There are 4 ways to turn a row about zero (a turn may also mirror it). The second row of each pair is the first, turned, with some noise.
In the rows, 128 means zero.
Some pairs, each with its turn after it:
[175 112 126 159]
[150 161 168 110] : k_852

[151 177 126 103]
[182 144 131 146] : k_730

[108 140 171  98]
[119 162 130 173] : k_730

[105 157 150 132]
[125 162 153 139] : k_730

[165 142 120 132]
[129 167 137 126] : k_852

[126  82 139 158]
[ 82  97 134 122] : k_730

[161 152 150 190]
[123 158 196 150] : k_852

[150 184 115 142]
[141 184 152 142] : k_16

[ 53  80 108 177]
[170  39 161 129] : k_16

[118 126  92 108]
[109 126 101  99] : k_852

[148 164 127  94]
[177 122 145 133] : k_920

[106 167 146  63]
[155 166  81  80] : k_16

[146 120 150 131]
[131 108 111 114] : k_920

[140 145 122 166]
[120 115 108 166] : k_920

[124 136 131 157]
[111 117 121 149] : k_920

[ 93 125 124 143]
[104 149 134 108] : k_730

[151 104 128 154]
[102 114 140 156] : k_16

[158  98 186 115]
[133  84 104  75] : k_920

[112 137 153 133]
[127 112 133 155] : k_852

[178 116 129 134]
[ 83 141 131 148] : k_16

New pairs, each followed by its turn:
[117  92 108 159]
[130 106 155  90] : k_852

[120 143 165 155]
[152 130 113 166] : k_16

[ 77  94 147 105]
[148  79  95 101] : k_16

[163 146 160 120]
[148 161 131 161] : k_852

[103 102 180  74]
[130 106  51 104] : k_16

[115 122 181 141]
[147 113  90 160] : k_16

[169 102  72 153]
[134 173  67 146] : k_920

[182 149 146 146]
[165  92 161 145] : k_730

[ 68 145 114 137]
[ 96 141 176 154] : k_920

[107 128 108 164]
[101 110 156 111] : k_852

[152 135 190  93]
[135 127 136 201] : k_730

[170 112 118 103]
[149  95  99 142] : k_730

[68 79 69 79]
[106 218 171  90] : k_920

[107  94  99 118]
[104 127  90 105] : k_730

[146 153 164 104]
[129 163  88 135] : k_16

[154 109 113 147]
[ 98 120 152 145] : k_16

[147  99 195  86]
[107 116 115 208] : k_730

[119  98 128 123]
[110 140 126 103] : k_920

[ 79 120  81  95]
[146 106 148  63] : k_16

[132 129 105  82]
[125 139  80 113] : k_852

[169 178 140 177]
[104 177 181 161] : k_852

[117 134 121 133]
[115 121 128 128] : k_852

[138 129 119 125]
[128 138 125 121] : k_852

[102 154 174  92]
[125 176 132 179] : k_730

[132  99 122 143]
[109 103 123 115] : k_730

[141 134 133 114]
[142 124 124 144] : k_730

[121 139 126 117]
[119 127 117 133] : k_852

[131 121 153  80]
[153 120 149  85] : k_920

[133 120 169 111]
[122 126  84 136] : k_16

[203 161 132 102]
[200  94 128 163] : k_730

[ 68 147 107 147]
[110 179 138  85] : k_730

[113  93 135 156]
[128  83 132 146] : k_16

[ 79 122 204 153]
[184  91  74 171] : k_16

[135 155 109 122]
[152 137 135 152] : k_920

[142  84 133  82]
[ 84 109  94  97] : k_16

[157 118 169  81]
[181 148  97 156] : k_852

[104 166 136 126]
[131 112 163 150] : k_920

[138 119 134 128]
[140 130 129 124] : k_852

[199 180  65 130]
[205 155  88 188] : k_920

[133 143 152  70]
[169 116 160  95] : k_920

[101  75  65 122]
[109  73 171  79] : k_16

[111 154 110 129]
[142 154 132 107] : k_730

[190 118 155 124]
[161  98  82 107] : k_920

[150 106 143 120]
[134 120 106 103] : k_920

[145 142 104 129]
[112 154 128 117] : k_852

[ 74 160  94  93]
[ 72 102  77 130] : k_852

[133 157 142 174]
[151 144 142 174] : k_16

[165 132 131 124]
[143 163 130 128] : k_852

[134 100 121 145]
[110 105 140 137] : k_16

[167 164 102  99]
[105 185 139 107] : k_16

[127  68 116  96]
[ 90  84 114  94] : k_16

[138 123 135 144]
[136 130 146 129] : k_852

[126 111 134 139]
[124 110 127 139] : k_16

[151 149 168 146]
[131 152 106 173] : k_16

[120 120  77 105]
[140 184 136 130] : k_920

[122 116 124 200]
[116 109 197 113] : k_852

